All rows are made from the same 11 directions, up to rounding. Whole rows:
[[ -1   7  13   2 -26 -11 -18   1  39  24  10   9   2  -8  36  11  -9 -19
   31   9  -1 -35]
 [ 30 -18   2 -21  19 -30  10   5  -6  -2  20  -8   8  -1 -16  -6  12  38
   19  14 -30   4]
 [-10  -8   0 -29 -33  19   5  15 -21  -4  -1 -10 -26  22 -53 -19 -17   5
  -13  30  -1  22]
 [-16  14 -10  34   3  -1 -21  11  10 -15  -6  14 -29   9  10  16 -24  -2
   14 -17   0 -23]
 [  6 -57  10 -11  15  -8  -3  19  16  20 -10 -32 -13  15  17  10  14  10
  -21  33 -11 -49]
 [-31  15  18 -16 -58 -36  -7 -10  17 -13  18  10 -22  17   4  23 -33 -21
   24  -9 -11  -7]
 [-28  23  -1  13   5  10   1  12 -36 -10   9  20 -14 -34 -20  -3 -11 -22
    0 -30 -10   8]
 [-23  12 -17  16 -36  14  -3  13  16  -6 -17  12 -25   7 -15  12 -37  21
    1   6  -3  -2]
 [-30  -7 -16  58   7  32 -23 -17  -5   1  29  -6   6 -28  14 -14 -17 -12
  -21 -13  30   9]
 [ -5 -28   5   0  11  -6  -7  -3  24  37  -4 -36  17  14  32 -25  20 -14
   17   8  12 -21]
 [  2  -4  -8 -18   9  11   5  12  -1  14 -38 -29  -7  51 -17 -37  14  -1
   15  10  15  11]
 [-10   4 -20  -2  -3  13  10   0  -6  18 -24   0  10  -8 -29 -42  -4 -11
   38 -16 -10  10]
 [-37   9  11   6  20   2 -10  14 -31   3  -2 -17 -22  13   2 -20   7 -48
    3 -27  14  -1]
 [  9  11   6 -24  32  -9  20  17 -11  22 -25 -18  16  10   5 -24  38   2
   17  -7  -2  12]]

Rows cut short, each followed by the rest of it:
[ -2 -16 -10  14 -20  18 -26  13   4  -2  25  -6 -29  12 -25 -12 -31  18
   5]
[34  3 -6]
[-18   7  23 -35 -20 -50  21  19  18  32   7 -18  11  -2  25   4  13  18
  31]
[  3 -27  -4]
[  9   3 -19  30   9  29   9  -8  24   9 -18   0  28 -17  27  12   7  38
 -35]
[ 8 23 11]
[-15 -26  -9   9  30 -25  11   6 -13 -16 -13 -17 -13  11  -6   7   2  20
  -5]
[-22 -22 -11]
[ 32  17   3   7 -17  -2 -14  -7  28  -2  21  36   8 -25  16  26 -13  11
  16]
[ 15  -8 -17]
[  1  -2   8 -14   2 -11  21  -4   9   6 -28   8  16 -16  20  24  16  -9
 -13]
[-14 -12 -17]
[ -1 -14  -9  12 -25  -3 -16   1  20 -11  15  -4 -20  19  -9   9 -30  30
   3]
[24 -2 -6]
[-10  -7   7  -9 -13 -39   1 -22  13 -27   5 -24  -6  56  13  18  -4  15
  -8]
[-5 10 17]
[  9   4   1 -13 -50   4 -12 -45  29  -3   4  10  17  20   0  -9 -16 -36
  21]
[ 5 20  9]
[-11  14 -21  30  30  22   6  32   3  11 -44  -2  -9  -1   9   0   4  27
  -5]
[-11   5  -8]
[-17  24   6  -7   8 -30  15  27 -24  -8   8  14 -14 -23 -13  12  -4  18
  19]
[-23 -37   4]
[ 18   0  21 -30 -34 -18 -10  -6  24  13  30  -5   5  15  10   0  -1   1
  19]
[34  2  0]
[  4 -13  -5  25  28  27 -36  11   4  20  -2 -19 -14  22  10 -35   5 -32
  20]
[  9  27 -27]
[-10 -23  -4  34  19  16 -23  -3 -17 -15  33 -12 -15  -5   0   1 -10   1
 -34]
[ 6 17 -1]
[-33   8  -6  -5 -17 -14  20  -6   4   8 -13 -22  11  15   1 -15  -1  12
   8]
[-16   3  29]
[ 40  -1   7 -57  -4   3  22  -9 -10  -9 -34   0   9  37 -32  -9  25  -8
  -7]
[18  2 20]
[  1 -21 -14   3  23   4   4  33 -12   8 -14  -6 -20  -7 -28 -12  -3  27
  12]
[  9 -29 -20]
[  1 -28  -3  14  44 -13  -7  -2 -28 -27  20 -30 -13  26  -7  -5  10  19
 -25]
[-4  7 13]
[-11   8  11 -18  -5   3  23 -14 -29 -20   7  -5  11  -1  -7  13  12   0
 -54]
[-6 16 45]
[ 24 -11  -8  -5  14 -53   5  -6  24 -17  -4  -7   1  33   6  14   0  49
  36]
[ -4 -28  -9]
[  3  22 -13  32  16 -13 -10  -5   7  -2  14  26  10 -33  12  -1 -10   4
  45]
[-31 -17  -9]
[-36 -11   5  10   2 -18  16  -7   6  16   8 -28  22 -14  34   4  11  11
 -21]
[-16   5  11]
[  3   5   4  -7 -26  10   2   4  41  26 -26  -1   9   8  30  13   2   2
  -4]
[ 20  13 -18]
[ 26 -34   1  15  27   1 -26  13 -12  -5  51  -8 -16 -11 -11  -4  -4  26
  -6]
[ 34  -9 -17]
[-17 -11 -18   0  -1 -16  17 -31 -15 -28 -17  -5   6  16 -28 -12  -9  -6
   6]
[-37 -10  23]
[  3 -18  -9  37  49  -6 -21  -9 -19 -41   0   1 -24  18   4  17  -3 -13
 -15]
[-30   4 -22]
[  6 -30  -2   0 -17   9 -13   6  22  43  32 -22  13 -17  -1 -34  -5  17
  24]
[ 42  -3 -10]
[-26   8  19 -16 -43 -14  -9  13  25  32  11  -9  -9   5  19  -5 -11 -20
  31]
[ 13  -2 -17]
[-47  18  -6   0 -31 -10  10  28   2  10 -12  -5 -23   3 -13  -3 -26  18
  21]
[ -9 -17   5]
[-26  -1  14 -26 -33 -17  21 -32  -2   4  11 -18  28   3   7  -7   7 -19
 -14]
[-11  11  37]
[  7  30  14   1  37 -25   7  -5 -27 -38 -13  33  -6  -8  15  39  16 -30
  -8]
[-51 -12 -10]
[ 38 -23   1   1 -10   5 -11 -27  12 -17  21  32   9 -30  -3  27 -11  -8
 -12]
[ 16 -13 -26]
[-36 -12  17  -1  -6   0   3   2   3  28   3 -24   8 -12  32  -3  12 -30
 -19]
[ -5  14 -10]
[ -7   1  -6  14  16   6 -14  32  -6  26  14  -7 -13 -15  -7 -29  -3   8
  35]
[  7 -12 -14]
[ 11   8   4  -2 -19 -10   6  -5  35  16  -9  30  19 -37  28  27  -3  -4
  19]
[ -3 -21 -33]
[ 12  -3 -29  28  38  40  12   2  -2  12 -40   0  23 -17   1 -16  17  17
 -19]
[-7 14  6]
[  6  -8   2 -30 -10 -26  21   7  10  15 -24  11   6 -15 -10   2   3  -3
  37]
[ -7 -43 -27]
[-20 -22  14   5  10 -29  -3  11 -10 -26   8  -7 -32  10  11  41  -8   4
 -29]
[ -9 -16 -28]
[ 10 -30  15 -26 -20  11   1 -35  -9  -3  21 -13  18   5  -8  -7  10 -32
 -37]
[21 20 16]
[-21  -8 -25  37 -50   8 -23 -21  29  -6  29   9  -8  -8 -13  -7 -55  17
  24]
[ 7 -1  1]
[ 10  14   0  21  22   9 -16  17   5   2   3   7  -9  -2  19   9   3   7
   1]
[  3  10 -14]
[ 14 -31   5   0   2   2  -9   1  13  11   5   3  -1 -17   9  10   0  -9
  -4]
[ 17 -12 -40]
[ 13  -3  -9   7  -5  48  -3   7  22  33 -41  19  11 -26   8  -6   4 -28
  -2]
[ 13   9 -35]
[ 39   5   1 -14 -33  15 -24 -14  17   9  31  23   7  -7 -21 -21 -15 -12
  39]
[35  1  0]
[ -1 -23 -10   5 -29   9 -25 -23  -5 -33  24 -12 -27  46 -39 -13 -34  -2
  -7]
[21 18 18]
[ 18   6   2  -4  -3  47 -11  -1   9  36  -7  -4  20  -5   9 -32  17 -30
  -3]
[26 36  4]
[ 33  -6   3   6  62 -22   4  15 -18 -16   6   2   1  -8  11  19  28  31
  -9]
[ -7 -18 -11]
[  2  16  11  -6  10  33  -4  23 -19  30   3   6   4 -30  -1 -23  17 -30
   0]
[10 11 -1]
[-10  -7 -13  26  39  16  -4  -4 -30 -23   2 -29  -7  29  -7 -15  10  13
 -39]
[-10  32  34]
[ 17 -24   7 -30 -16  -6  -1   7  18  27   4 -16   4   9  -8 -19   5   6
  23]
[ 35 -12 -15]
[  3  -7 -12  18  -6   5  -8 -27  -3  -5  34   3  19 -22 -11 -18 -12   5
   8]
[-2  3 21]
[-14  44  20  -2 -12  31  -5   9 -38 -18  11  36 -18 -27  -8  21  -5 -48
 -37]
[-12  19  15]
[ 30 -21  -7 -12  19 -14  14 -11  -9  -2  19  -5  24 -17 -19 -13  13  35
   7]
[ 10 -22  16]
[-20 -31 -12  -7  -1  15  25   9  11  30 -50 -24  10  -2  -1 -12  10   4
 -16]
[  3  -6 -15]
[  4   0   7   8  33  -8   3 -15 -39 -20  35   8  13 -34  -4   2  13 -12
 -18]
[-24  -5  19]
[  2   6 -22  20  34   3  -8  34  -5  16 -12  -9 -14   7 -17 -36  -1  27
  48]
[ -4 -14  -7]
[ -5   2   2  23   2  35  -5 -36  -8   7  29  -2  38 -35  23 -10  12 -28
 -43]
[-5 43 32]
[  4  32  14  -6 -10 -15   3 -34   6 -16  13   3  26  16  29  11  13 -13
 -10]
[-17  30  39]
[-38 -45   5  14  -2 -28  -5 -42  -7   0  43 -38  19  -7  15 -19  -2 -26
  -5]
[-23   4   7]
[-27 -29  -6   8 -21  -1   4 -10  -1 -23 -18  12 -23  -9 -13  31 -28 -18
 -25]
[-15 -20 -33]
[-12 -15   2 -14 -37  12   4   1   1   2  -1   3 -11  -6 -21   4 -19  -7
 -14]
[18 -7 -6]
[ -7 -28   2 -10 -20   5 -11  -3   0 -15  -7 -15 -30  41 -19   4 -16 -13
 -19]
[ 19   8 -12]
[-60 -19  15 -13 -14 -14  31  13   0  38 -20 -27  12 -30  26   3  12 -19
 -19]
[-19 -15 -16]
[-57 -11   4   1  -9  -4  12   1  -8   8 -36 -14 -13   4   8   1  -3 -50
  -9]
[-38  -2 -21]
[ 38   1  30 -39 -15 -23 -19 -29  -5 -16  47   4   5  25  -5  -4   9 -35
  16]
[19 10 12]
[ 15   6  -9   5 -11 -31  -2   3  52  15  -4  -8  10  22  27   4  -6  51
  45]
[ 13 -10  -9]
[ 14   8   0  -9 -33 -19  15 -26  26   5  25  20  37 -37  10  14  -7  25
  12]
[  5 -17  15]
[-27  -1  -6  26   7  12   3 -19   2  14  10 -29  29  -4  28 -18  11   4
 -25]
[-11  35  33]
[  2  19  -1  11  26   6   3   9 -29  -9   1  29  -1 -41 -10   4   4 -17
   4]
[-28 -17  -5]
[-23 -15 -13  -6 -40  -7  21 -42  11  -4 -10  -2  25  -6 -14  -8 -17  -9
   1]
[-18  -6  20]
